There are 3 nested groupings, the coarsest first. Each group lies inside one group of the grouping before and may be the whole of it. The rows also spread widely along 13 directions, which tell nothing about the answers.
Some rows, each with its group in each grouping after it:
[-22.9 -56.3  45.3 -76.9 -16.6 -21.5  21.2  18.6  -2.4   4.5  22.7  30.5
  14.2  -0.4  70.9   2.0 -21.4  51.5   9.7  -4.8  22.7  48.1]
zolol vir q_899
[  8.9 -16.6 -15.5  -2.3 -30.5  -9.5  12.1  10.7  13.1  -8.4  -4.3   7.6
  16.8 -20.1  -4.3 -30.4 -12.4  45.6  23.3   3.2  33.4 -21.5]
Lidi mure q_8
[ -3.0 -32.9  24.6 -15.5 -23.4 -37.2 -29.0   1.8  -7.1  13.0  23.5  30.6
  -8.9  -8.1   0.9  16.2 -41.9   1.2 -14.9  13.2   9.0   0.7]
Lidi mure q_687
[  4.5 -51.2   5.6 -25.3  12.7   2.2  22.7  -9.7  -5.0 -23.5  -0.5   5.6
 -30.7   4.4   4.3  39.1 -18.9  24.0 -14.8 -31.3  29.9  -0.8]
zolol gif q_121
[ -7.6 -17.4   2.5  -4.4   0.6   3.8  21.4  -3.3  -6.3  -9.2   9.2 -11.4
  -0.8 -11.4  -1.7 -16.4 -10.9  35.7  25.0   7.3   5.4 -31.0]
kuv gudi q_292
[ -1.8  12.1  -6.7 -16.2  -4.2 -14.1  -0.8   3.3  -1.2  12.1  -1.9  10.6
  17.1   4.5   8.4   1.0 -27.4 -21.6  -5.6  -0.9   2.7  17.1]
zolol gif q_146
[-12.7 -17.5   1.9 -30.6   7.2  12.8   3.1   3.6 -20.1 -22.2 -13.2 -17.4
  22.5  45.9   3.4  34.0  22.5 -11.3   7.0  -9.4  12.6  25.3]
Lidi kapus q_719
[ -0.8 -12.5  64.4 -19.8  39.2 -42.9  -2.3  -7.2   0.9  12.4  22.1   4.2
  15.2  24.4  -6.9 -36.1 -27.4  24.1 -20.8  27.2 -25.9  21.6]
zolol mam q_51
[ -0.5  12.9 -48.7  15.0 -29.5 -17.8 -24.1   5.4 -16.5 -13.9 -24.8  -6.9
   4.1   7.1  -8.2 -10.6 -30.8 -10.8  -8.8 -38.4   3.4 -16.7]
roga bugin q_2
[  8.5  -7.2  37.6 -25.0 -33.8 -23.5 -15.2   5.1  12.4 -13.4 -13.5 -21.9
   2.1  17.5 -25.1 -21.5  19.9  13.3 -10.9  12.8  16.4 -36.6]
zolol voroz q_524
[-50.9  26.2  -2.8 -14.7  36.9  -3.8  31.9 -43.6  14.3  18.7  -9.7  -1.6
   2.4  12.4   3.4 -21.1  14.8  14.5  -3.7  18.0 -15.6  -6.0]
kuv pari q_100
[ 25.9  -2.5 -26.5 -18.9  -6.6  16.9 -15.9 -11.8  -2.0   5.6   0.4   1.3
   4.8  17.1  -5.9  15.8 -28.1 -18.8 -10.8  26.9  -3.3  11.2]
roga kog q_283
[ 44.6  -7.9  43.2 -18.8  -6.7 -10.8  32.5  39.7  13.5 -23.0   5.1  17.0
  13.7  -5.4 -13.1 -45.4  -7.7 -23.5  33.7  38.7  23.1  21.6]
kuv vade q_428
[ 15.6 -26.7   7.1 -14.2  -6.4 -25.0   0.8   6.0   2.7  -9.8   4.5 -10.5
 -10.0  -2.7 -10.2 -19.5 -37.7   7.2  -1.3   9.7 -11.6 -18.9]
Lidi supi q_110
[ 41.4  -5.3  15.0 -10.5 -10.7 -57.5 -37.7  31.5 -15.5  22.0  -3.2  30.6
  33.7  30.7 -25.4  -0.3 -23.0 -68.7  -4.2  -8.2 -13.6  45.9]
Lidi kapus q_771
[ -4.5   7.7 -21.0 -18.0 -12.7  -1.3   4.0 -14.1  25.8  26.1  -3.5 -11.4
  29.7 -14.2   8.4   7.2  -2.0   6.6 -11.7  19.4  31.8  -8.6]
Lidi mure q_941
[  7.9  14.6 -42.0   0.5 -30.1   3.0  -0.3   3.0  -4.9 -13.3 -35.3  12.5
   3.2   1.9 -12.1   2.1  -6.3 -29.7  -1.6 -20.9  24.9  -8.6]
zolol mam q_976
[ 64.0 -30.6  -0.7 -16.2 -45.5   3.0   1.0  28.5  16.8 -16.1   8.1 -35.2
  11.3 -29.3 -17.3 -12.4 -14.2  15.2  12.4  14.8  39.6 -47.1]
kuv vade q_628
[ 13.6  48.5 -30.9  -8.1  18.3 -31.8 -30.1 -34.3  18.0  24.8 -34.4 -26.1
  11.8  27.3 -31.4 -33.6  -6.3  -8.8 -77.1   1.4  14.6   2.1]
zolol gif q_4
[  5.5  -0.6   1.8  16.2 -11.6   1.2   4.1  -4.3  -5.3 -26.6  -9.0  36.6
 -33.2   6.1 -33.0  11.0 -21.5 -44.2   5.0  18.4   6.3  -7.4]
roga kog q_132
[-26.7 -16.6  -4.4  30.0  17.5   8.1   9.6 -17.0 -34.5  -4.4  10.3  68.2
 -15.9   6.7  -5.9  30.0 -40.7  18.0  19.6  -4.9   5.7  11.9]
zolol voroz q_408
[ 54.9 -35.6 -21.7  11.7  39.4 -32.9  24.2  16.4   1.5 -18.0 -27.0 -21.7
   2.6  23.0 -33.0   5.5 -20.0 -21.7 -11.3 -63.0   5.0   5.3]
Lidi supi q_110
[ 50.2  -6.0 -14.1  -1.6  -9.8 -17.4   5.0  16.0   9.0   5.7 -22.1  17.2
  23.7   1.8 -22.7   8.7  -8.3 -34.8  -8.1 -22.8  35.2  14.5]
zolol mam q_976
[-61.6  20.3  -8.2 -22.9   1.4  14.8   8.0  -4.6 -26.4   6.0   4.9  30.7
  14.7   8.5  43.0  20.4 -11.6 -17.5  10.7  10.4  14.0  41.5]
kuv vade q_428
[ 23.9  -0.2 -34.6  25.3  -3.4   9.0  15.1  13.6 -14.7 -24.8 -11.6  22.4
   2.7  -5.2 -20.1   2.4 -38.0 -25.3  17.7   2.8  25.1   7.7]
Lidi kapus q_771
[ 32.4 -23.1  37.9 -17.0  13.4  -4.8  24.8   2.2   8.9   0.0   1.8  24.2
   4.4   2.1 -24.3  12.1  22.4 -10.1   6.5  23.5  50.5  20.2]
kuv gudi q_292
[ -5.3 -26.8  13.1   4.9   4.4  -9.0 -13.8   2.8 -26.9   3.2  23.2 -11.5
   4.9  10.3 -12.0  29.1 -17.9   3.0  12.0 -16.3 -18.8 -26.1]
kuv vade q_428
[ 11.7   9.8 -47.6 -21.4  -9.8  -4.0 -18.5 -17.7  -0.4  18.7 -13.3 -37.0
   8.9   0.1  -0.5 -23.9 -18.4  16.7 -22.3  -0.2   2.9 -24.5]
kuv gudi q_292
[ 15.8  22.9  -0.4  43.4   9.9 -11.1   0.5   5.8 -11.3 -31.7 -21.0  11.6
  -0.7  15.0 -54.7 -10.0  -9.5 -23.7  -7.6  -8.7  28.6  -8.0]
zolol gif q_121
[-25.5 -40.0  11.2 -32.6 -35.1 -21.0   2.1  12.9  -8.8 -17.5   0.6 -15.5
   0.0   8.1  11.4   8.2   1.8  21.0  20.1 -23.8  -3.2 -29.4]
Lidi kapus q_719
[-12.9  -1.6 -22.8  -2.2 -30.2 -21.8 -17.5 -10.7  -8.7  11.5  -7.6  -5.3
 -13.6 -16.8  -7.6   3.6 -13.0   1.9 -13.7 -18.0  16.5 -42.4]
kuv gudi q_292
[ 14.0 -25.7 -28.3 -23.9 -11.2 -16.9  -1.5  -6.5 -11.1  18.0 -19.1  14.0
   2.5  14.4 -10.9  -1.4  16.1   5.4  21.8 -39.1  -8.7  -9.4]
kuv gudi q_292
[-28.4  28.3 -12.1   8.1  38.9 -15.6  -5.0 -33.4  -2.2  18.3   4.9 -43.3
   8.5   0.8   0.5 -20.3 -29.9  28.2 -48.3  10.2   7.3 -18.2]
kuv gudi q_292
[-21.4 -14.8   8.4 -21.1 -46.4  -3.9  11.2  18.1  13.6   6.5  24.8  -3.4
  34.5 -30.3  26.1 -18.9 -19.0  30.4  49.3  27.1  -1.6 -30.8]
Lidi mure q_687
[ 41.7 -24.1 -33.5 -14.2   6.4   3.8  12.2  -0.3   2.1 -19.9 -21.4 -11.2
   5.2  17.4 -18.5  -6.9 -10.0  15.7  -4.6  -8.5  27.3   6.6]
Lidi kapus q_719
[ -2.7   0.7  27.2   3.6   2.0   7.0  12.6  -3.0  -3.4 -17.6  -9.0  10.3
  16.8  19.2 -30.7   2.8  27.6  -3.1  17.7  14.1  16.1  -8.4]
zolol mam q_51
[  1.8  -5.8  -8.1 -34.9  13.5  11.2   4.4 -21.2   2.6   6.8 -15.3 -24.9
   4.0  28.6  -5.6  34.3  28.9 -26.1 -16.0  -7.6   4.7  -1.5]
kuv vade q_628
[-28.2  -3.4  33.0   5.7  -9.9 -36.2  11.2  17.6  -8.3 -36.3 -12.4  25.8
  -2.7  10.0  -0.6 -21.8  -2.3  11.0   2.8 -20.6  35.1  13.8]
roga bugin q_2
[ -9.1 -17.8  -8.1 -38.3  -3.7   8.5  40.1  12.4   5.1 -49.3 -18.7 -26.7
 -22.0  -0.8  27.6  -0.7 -24.1 -14.7  -9.5  -1.4  29.3   6.1]
Lidi kapus q_771
[ -8.2  -6.1  12.3 -37.6  -0.4 -25.4   4.0   5.7  -3.6 -18.5 -23.3   1.7
   2.9  36.6  10.9 -47.4  -5.5  26.8  -7.2 -11.0  -0.9  20.1]
zolol voroz q_408

New rows, each followed by its group in each grouping:
[-12.9  -9.0 -13.9   5.0 -12.5  11.8 -11.1  15.3 -43.0 -33.2  -9.3  19.5
  11.2  26.8  -5.4  24.6 -10.9 -16.8  23.9  -9.1  15.7  20.6]
Lidi kapus q_771
[-15.6 -33.9 -30.7  -7.1   4.3   5.7  13.0  -4.1 -18.4 -13.2   4.7 -13.0
  -0.3   2.6  15.9  26.0 -36.2  25.2   7.9 -26.3   2.4 -10.4]
Lidi kapus q_719
[-28.8  17.6  -5.4 -14.7 -17.8  -5.6  20.6 -11.8  13.5  18.0  -3.2  -1.3
   4.2 -22.7   6.9  -8.1   4.3 -12.8  10.6  16.2  11.2 -26.7]
kuv gudi q_292
[ 52.2 -57.1   2.3  -4.0   3.5 -13.6  11.5  11.9  -2.2   1.0   1.5  -4.7
  18.1  11.9 -21.6  25.2  -3.3  23.9  14.7 -44.9   8.7 -16.2]
zolol vir q_899
[ 21.1 -12.8   8.2  -6.0  24.8   7.2  39.0  -0.6  14.4 -17.5 -19.3  -5.5
   1.7  15.4 -15.7  17.8   5.1 -13.4  -5.9  -9.5  32.9   5.6]
zolol voroz q_524
[ 28.1 -32.4   2.6 -68.9 -12.7 -31.6  23.3  31.3   9.6 -24.5 -23.9   4.3
 -27.2   4.8  36.6   8.1 -40.4 -51.6 -33.7 -38.9  28.1  46.0]
zolol gif q_146
[-14.1 -13.9   5.7 -24.7 -50.9 -10.6   6.0   8.1   8.9   6.5   7.3  30.2
  -8.0 -32.6  13.8  28.6 -19.2 -17.7   8.7  -1.0  29.0 -16.8]
zolol gif q_121
[ 11.5 -19.8 -11.2 -16.9 -53.2  -4.3 -24.6  20.0 -19.1 -25.8  -0.1  17.4
  -5.5 -17.8  15.3  -0.7 -50.1  19.7 -16.8   1.5  52.5   1.5]
zolol mam q_976
[ 20.7  -1.2 -13.1  -0.4  12.5  -9.1  19.7   4.0   7.7 -11.8 -27.8 -20.1
  -0.1  19.5 -18.3   6.5  -9.0 -35.0 -11.2 -30.6   2.1  -9.5]
zolol voroz q_524
[ 16.3 -29.8   9.1  30.7  25.8  11.3  13.1   4.7 -20.5 -48.7   5.9  13.1
 -11.0   5.9 -24.9  -4.3 -35.5  40.9   7.2  14.7  39.6   4.4]
Lidi mure q_941
[ 16.5 -11.2 -17.7  -3.0  14.7 -19.9  19.0 -22.1  21.5  11.9  -9.6  -5.9
  -8.5  -2.4 -25.0  -3.1 -16.7  -1.7 -16.5   0.3   0.6 -22.2]
Lidi kapus q_719
[-13.1  -4.1  -7.0   0.1 -16.8  -8.3  11.2   4.6   4.4  -8.0  -0.6 -13.4
  12.4  -8.5   8.3   4.2 -17.7   2.3   8.5 -14.6   7.9 -19.5]
roga bugin q_2
[-14.6  -3.9  -1.7  -9.7 -11.8  -3.0  -0.7  15.9 -15.0 -30.8 -22.2 -25.9
  21.7  29.3  -7.7   6.8  20.0 -10.0  11.8 -18.6  14.7  -4.4]
Lidi supi q_110
[-27.7 -27.2  14.1 -39.8   1.0 -19.9 -33.7 -31.0 -30.2  11.3   0.6  27.5
 -40.6  21.5   7.6  52.2  -6.3 -12.3 -51.8  -8.6  26.3  21.3]
kuv gudi q_292
[-12.8  -3.6  -6.7 -11.3   2.4  -8.4   7.0   9.2 -16.8 -24.5  -2.9 -25.1
  -2.2  -0.6  16.1 -32.1 -31.4  24.1  -3.9  -5.3  13.8  -5.5]
kuv gudi q_292
[  2.4  -9.0  11.0 -40.1 -17.3  40.9   7.7   4.3  -1.4 -15.2   4.0 -21.6
  48.6  22.8   4.6   1.4  33.4  42.9  40.4  30.0  21.5   0.7]
zolol gif q_121
[ 19.0  13.7  -5.5 -21.5 -12.0  -3.7 -27.3 -28.2  -2.1   9.6  -7.9   4.8
 -13.4  29.3 -39.1 -34.0 -13.2 -13.2   4.0  41.7 -57.8 -26.5]
zolol gif q_146
[ -1.4 -18.4  -3.6 -13.2 -29.4 -34.0  -5.2   0.7   0.6  -7.0 -29.3  17.6
 -17.0  22.3 -33.6  -9.4  20.4 -26.9  21.8 -28.5 -27.5 -29.7]
Lidi mure q_8
[-25.2   6.5  23.3 -20.0  -3.5 -13.2  20.0  21.0   4.8 -11.4  -0.5 -26.0
  24.3   6.7  26.5  -2.2 -19.4 -15.4  -2.7  -4.7   7.4   2.3]
zolol voroz q_408
[ -8.7 -24.4  15.6  -6.0   5.2 -23.4   1.7 -18.0  -7.7  -3.2  -7.3  25.8
 -29.7  19.7 -20.8  -6.1 -14.8  16.9  -0.1 -11.9 -21.3 -20.2]
zolol voroz q_524
[ -3.7  -5.2  13.0  -7.5  18.8 -32.0  -5.1 -15.0   7.0  16.1  12.1  22.2
  -7.4  -1.1  -1.6  -8.5 -47.4  -5.9 -28.8  25.6  -1.4  16.9]
Lidi mure q_687
[-17.9  -4.0  -5.9 -22.0 -23.9  21.7  -4.6  -4.6 -12.4 -18.6  -1.1 -14.3
  -8.9   0.6   7.2  25.1   2.1  -2.1  -6.0  11.7  34.4 -17.8]
kuv vade q_428
[ -2.6 -24.8  23.7 -21.3  40.8  -4.8  10.4 -34.4   1.5  -6.3   6.5  22.6
 -23.7  18.7   2.7  15.1 -23.2  29.4 -40.9  19.2  30.0  36.7]
roga bugin q_2
[ 24.6  -5.3  -4.8   1.0  -4.3 -32.3 -10.5  11.3  -5.3   4.0 -11.6   9.3
  11.0   7.3 -21.3  -9.4  -0.9  -0.9 -12.8 -26.1  34.1   3.8]
kuv vade q_428
[ -6.3  -8.8 -17.8   6.0  13.8   7.3  31.1  -9.7   6.5 -11.1  -9.5   8.8
  -2.6  -3.3  -3.9   4.9 -15.2   1.7  11.1   1.8  15.1  -4.2]
Lidi mure q_941
[-17.0  -6.7  11.3 -29.5   9.3 -39.0  -0.9 -10.0  -4.9  -5.5 -16.4  23.6
 -25.2  15.9  12.3 -16.9 -33.9  -8.6 -42.7 -15.4   2.3  27.0]
zolol mam q_976
[-31.4  24.0  -1.8  -8.4  -9.5   8.5  47.2  -7.5  20.8 -34.5 -28.5  -8.4
 -11.6  -9.9   0.0 -38.8   5.9  -2.2   8.2  15.3  15.9 -29.2]
zolol mam q_51
[ -2.8 -15.5  40.2 -10.6  10.1  -8.6  29.4 -16.4  22.4   9.3  12.3  -5.4
  -2.4  -0.1 -25.0  18.3  12.4  -4.6  12.9  12.6 -12.8 -39.7]
zolol gif q_146
[ 34.5 -27.6 -11.7  -3.1  13.8   2.8  29.1  -1.0  13.8  -5.5  -0.3  22.7
  -2.0  -8.4 -12.7   5.4 -26.9  -3.5  10.6  12.0  22.2  11.0]
Lidi mure q_687
[-31.5 -11.5 -18.1 -53.3 -56.8  -9.1  10.1   6.9  13.4  10.5  -8.3  34.4
   8.6 -18.9  43.0  -5.9  -4.7   0.4  26.8   6.2  17.0   8.8]
Lidi mure q_687
[ 36.6 -66.1  31.6 -24.9 -17.4   9.6  24.6  24.1   9.4 -24.7  19.4 -55.2
   0.4  -5.2  -4.1  29.5 -18.3  14.4  27.3 -13.0  -8.9 -58.7]
zolol voroz q_524
[ -6.7 -36.1  22.5 -10.5  30.5 -26.9  39.1   7.2   2.4 -12.7   6.1  18.6
  -3.7  15.5  10.9 -15.8 -24.7  23.9  17.5 -22.8 -15.7  18.3]
roga kog q_283
[ -8.6  13.3 -39.4   9.1 -29.1 -31.7 -47.1  -4.6 -17.5  22.1   1.4 -13.4
   2.0  -1.2 -11.4  16.0 -57.0 -45.5 -29.0  -7.0 -26.2 -28.3]
Lidi kapus q_719
[-33.9   5.2   0.1 -27.9  -1.7  21.7  12.8 -20.1  -0.6  -1.1  -4.6 -15.4
   8.2  21.5  12.1   1.4   4.5  12.1  15.7  18.5 -22.1 -17.1]
zolol voroz q_524
[-31.3  -1.7  13.7  -0.7  41.7  19.6  16.4 -14.8 -33.8 -42.2  -9.6 -22.0
 -25.8  38.4 -11.4  18.2   2.7 -20.5  -3.4  -0.2  -6.2  -0.3]
kuv gudi q_292
[-42.5   3.1   3.4 -47.2 -56.1  -5.0  18.7  24.6  -4.1 -36.1 -30.3  16.0
  -3.8  10.6  34.0 -43.1   6.8   3.5  39.2  -5.4   1.7  -1.7]
zolol voroz q_524
[-39.2 -16.0  -0.1  -3.3  -6.0 -32.2   9.6  -3.4 -12.3 -21.1 -13.1  31.4
 -34.0  -2.0   6.4  19.7 -25.0  -8.7 -26.0 -26.6  37.9   8.0]
Lidi kapus q_719
[ 38.6 -42.0   8.6 -25.6   2.1 -10.3  27.6  -5.9  14.6 -15.3  -0.5  12.6
 -29.8  -3.4 -16.8 -28.4 -27.1  35.7  11.8   3.8  -5.4 -20.1]
zolol gif q_146
[ -6.7  16.3  14.5   1.7  40.8   4.5  -1.5 -19.7  -5.9  -1.5  -2.3   6.0
  16.5  26.8 -16.5  22.6  -3.6 -17.0 -36.3  38.7  41.1  42.4]
Lidi supi q_110
[-18.9 -16.9   8.8  -5.0  -8.0  -4.0  31.8  -7.0   3.2 -16.8   6.4  24.2
 -29.0 -20.3   4.3  -1.6 -32.9  17.0  13.9   2.4   7.5 -24.0]
zolol gif q_146
[ -7.4 -14.2   6.0 -27.1 -13.9 -26.8  -8.9  -9.7  13.7  16.8   6.3 -12.2
   4.3   6.4   6.6  -0.5 -15.0  12.5 -17.7  -0.8  -9.2 -17.4]
roga kog q_283
[-17.1  -4.5 -13.1 -39.9 -25.0  -3.6  -0.8  -5.4  11.6   5.1 -12.1  -9.6
  15.6  -1.8  20.8  37.8   8.1  -7.0 -33.3   0.2  65.0  12.2]
Lidi kapus q_719
[-17.5 -34.7  18.9 -46.9  -2.8  -6.8 -12.8  -6.0 -10.5 -10.4  -1.9 -29.5
 -13.5  33.7   9.0  39.2  -0.6 -28.2 -12.3  -6.9 -26.5  -6.2]
Lidi mure q_941
[ 43.7 -13.9 -26.3 -17.5 -12.7  -3.7  23.9  30.6   1.4 -31.9 -20.9  -4.8
   3.2  10.7   2.5 -36.4 -37.3 -30.7  34.4 -16.2 -24.5  11.7]
roga bugin q_2
[-24.7  24.8 -42.2   8.8 -17.6  -0.5   1.9 -28.3   9.6 -14.0 -25.1  -0.1
 -27.2 -20.6 -10.2 -12.5 -24.3  10.0 -37.5  19.2  46.1 -29.7]
Lidi supi q_110
[-31.8 -23.2  -2.1 -20.3   0.5   9.0  22.8  -9.4  -2.5  -4.4   4.5   8.0
  -8.3  -0.3  18.7  30.4 -14.8 -10.0  19.5   2.2  -9.5  -4.6]
Lidi mure q_941
[ 15.5  11.2 -35.0  -7.2  -4.1  19.5   4.5 -20.1   2.4 -15.7 -16.6  -1.6
 -15.9   4.6 -21.5 -19.7 -23.7   2.0  -3.0  19.4  -1.8 -19.3]
zolol gif q_121
[ 25.3 -24.3 -35.7 -19.4 -13.5  32.7  -7.4 -25.1 -12.1   4.1  -1.2  33.6
 -17.3   5.9  -5.6  24.6 -34.0  15.0   2.3  22.3   9.9   1.3]
zolol voroz q_408
[ 11.0 -22.4  -4.6 -39.2 -10.3   8.8   5.7 -19.6   0.5  -6.1  -5.0  36.9
 -24.1   4.3  -0.8  -9.5 -16.3  29.0  -0.6  23.7  15.2  11.5]
zolol gif q_4
[-19.2  -2.9   7.4 -11.3  19.0 -23.6 -18.5 -25.6 -13.7   1.2  -2.2   4.0
 -18.7  17.8  -0.9   3.3 -35.9   5.9 -52.7  -1.2  -0.4   5.6]
zolol mam q_51
[  0.0   2.7 -29.0 -31.3 -24.4  23.0  10.0 -20.3   7.4  10.3 -24.7  30.5
   1.3  10.6   0.7  19.3  15.0 -11.4   9.7  10.9  21.5   4.3]
zolol voroz q_408
[ -6.9  -3.1 -33.0 -11.0  14.8   4.2   8.9  -9.2 -14.8 -11.1 -29.0  13.6
 -11.1  20.2   4.0  52.0  -9.8 -36.1 -32.4 -46.5  37.1  30.9]
zolol gif q_4
[ 13.7 -25.9  -1.0   8.9  25.1 -21.8   9.4  -8.7   6.0   0.7  -4.3   1.2
   0.2   9.7 -23.3  25.3  -9.8  -4.7 -16.2 -23.9  18.2  -4.0]
Lidi mure q_687
[  0.6  -5.5  -9.7   9.4  -5.9 -34.6   3.6  -4.3   0.4   1.5 -18.3  29.1
  -3.2  -5.7 -15.0 -11.8 -15.8  10.6 -16.7 -30.8  26.7  -6.9]
zolol mam q_51
[ -8.9 -27.2 -16.0 -41.4 -14.6 -26.3  10.8 -15.5  15.6  -2.7 -33.2   3.3
 -21.0  17.0  -1.9 -17.9  18.6  15.2  -0.2 -29.0  -7.8 -17.1]
Lidi mure q_941
[ 30.6 -13.5  14.7   2.2   6.3 -11.4  -7.3 -12.0   7.0  14.1   9.1   1.1
  12.5  -0.5 -29.8  11.7 -16.6   1.7 -20.0  15.7  14.1 -13.6]
zolol mam q_51
[ 13.2  -3.0  -6.8  -8.8   7.8   1.1  16.8  -4.7   6.7  -2.2  -5.9  -6.3
   8.1   1.2 -11.7  -0.8  -2.2  -3.0   1.9   8.5  20.6  -3.6]
kuv pari q_100
[ 27.2  -7.8  14.3 -10.6  22.0 -17.6  -7.9  -6.0 -11.4 -24.0 -22.8 -14.6
 -15.4  33.6 -36.6 -19.0  10.4  -0.5 -30.9  -2.4  27.3   5.6]
kuv gudi q_292
[ -4.1  -9.7 -28.0 -35.9  40.8   5.8  37.0 -37.9  23.3  15.4 -28.0 -12.6
  17.7  23.6   4.5  18.2  34.2  24.6 -22.9 -15.7  35.4  19.8]
Lidi kapus q_771
[-27.4   2.8  -7.5   1.0  37.8  -2.3  25.7 -40.5  11.6  -7.1 -18.8  17.8
 -17.6  15.2 -14.0   3.6   7.9  16.0 -24.9   6.1  28.5   7.3]
Lidi mure q_687
[ -4.0 -39.5  13.7 -24.4  32.5  23.4  32.4  -3.7   1.0 -23.9  23.0 -40.4
 -10.8   8.6  25.1  47.7 -42.9  -8.9  -8.4   3.7  -9.6  -0.2]
roga kog q_132
[ 56.2 -56.7  15.6 -39.1  -4.0 -14.5  38.6  27.2  19.0 -31.5  -2.7 -14.9
 -14.9  -1.0  -7.0 -16.9 -27.9  -7.4  16.0   2.4   1.8  -2.9]
Lidi kapus q_719
[-41.8  -9.1   4.0   0.7 -24.7  23.9   1.5 -28.1  -9.2  -0.7  10.7  51.6
 -10.0 -14.9   6.3  64.4   3.8  10.8   3.0  21.0  59.2   1.0]
roga bugin q_2
[ -1.3 -19.3 -14.8  12.6  28.3   7.5  54.3   8.0   5.2 -23.0 -17.0   6.6
  27.0   0.7   0.0  32.8  14.3  20.7   6.0 -34.2  83.6  25.1]
Lidi kapus q_719
[-29.1  13.4  18.4  25.2  24.8   1.1   1.7  -2.8 -16.6  11.9  18.2   5.8
  28.0  -3.0  -0.9  68.5  -1.5 -24.4 -26.4  -3.4  67.2  18.9]
kuv vade q_428
[  5.4  -4.7   7.3   7.3 -29.7  -1.3  32.4  19.6  10.9  -0.1   1.8  12.7
  23.5 -19.7  -7.7   2.1  -1.6 -20.2  48.7   0.7   0.6 -31.2]
zolol vir q_899
[ 21.6 -12.9 -34.3 -18.2 -15.0 -11.2 -18.3  16.2 -12.6 -14.4 -19.7 -41.7
   6.4   9.0  12.5  30.6 -40.6 -30.0 -46.0 -50.6  24.0  -1.2]
zolol mam q_976
[-37.7  25.1  36.5   1.6   4.6 -14.5  15.1 -17.6  13.9 -15.8 -16.2 -14.3
 -12.5  16.3 -24.3 -19.4  14.3 -10.5 -13.6  21.0  -1.9 -36.3]
zolol voroz q_524
[ 20.3 -12.0 -33.6 -19.1 -18.1   8.3  -7.0 -29.6   4.0  15.0  -9.8  60.0
 -27.1   3.6 -14.2  17.2 -19.9 -13.9  -6.2  25.3   9.5  14.6]
roga kog q_283
[ 10.7 -16.8  28.8 -11.6  22.0 -17.2   8.4   4.1  -7.0  -9.5  12.1 -18.9
 -15.3   0.9  -4.3  11.1 -32.8 -26.7 -23.8   7.6  10.1   1.6]
kuv gudi q_292
[  9.0 -23.1  15.4 -20.0 -16.4 -29.3  16.4   7.2   9.3  -2.4 -21.2  45.8
   4.1  10.1 -20.5 -10.2  28.5  -0.6  23.8  -6.5  28.5  14.5]
Lidi supi q_110
[-16.6 -22.7  -9.0   6.0   9.3 -27.7   2.4 -11.5 -11.9  -6.6  -4.9  13.3
 -12.2  23.1 -12.4 -25.1 -21.2  34.9  17.3 -31.4 -41.1 -20.3]
roga kog q_132
[ 25.0 -18.2  16.3 -34.6  27.2 -11.4   2.1 -11.6   1.2 -10.5 -12.4 -13.5
   1.3  42.2 -16.1 -10.6   3.7  18.9 -21.6  -4.7   1.4  16.1]
zolol gif q_146
[-17.3  -8.7 -12.7  20.1  42.7   2.0  14.1 -14.2 -22.1 -31.0  -8.7   5.2
 -17.2  23.2  -8.9  -2.6 -35.5  11.8  -6.8  -7.5  -2.0  11.5]
Lidi mure q_941
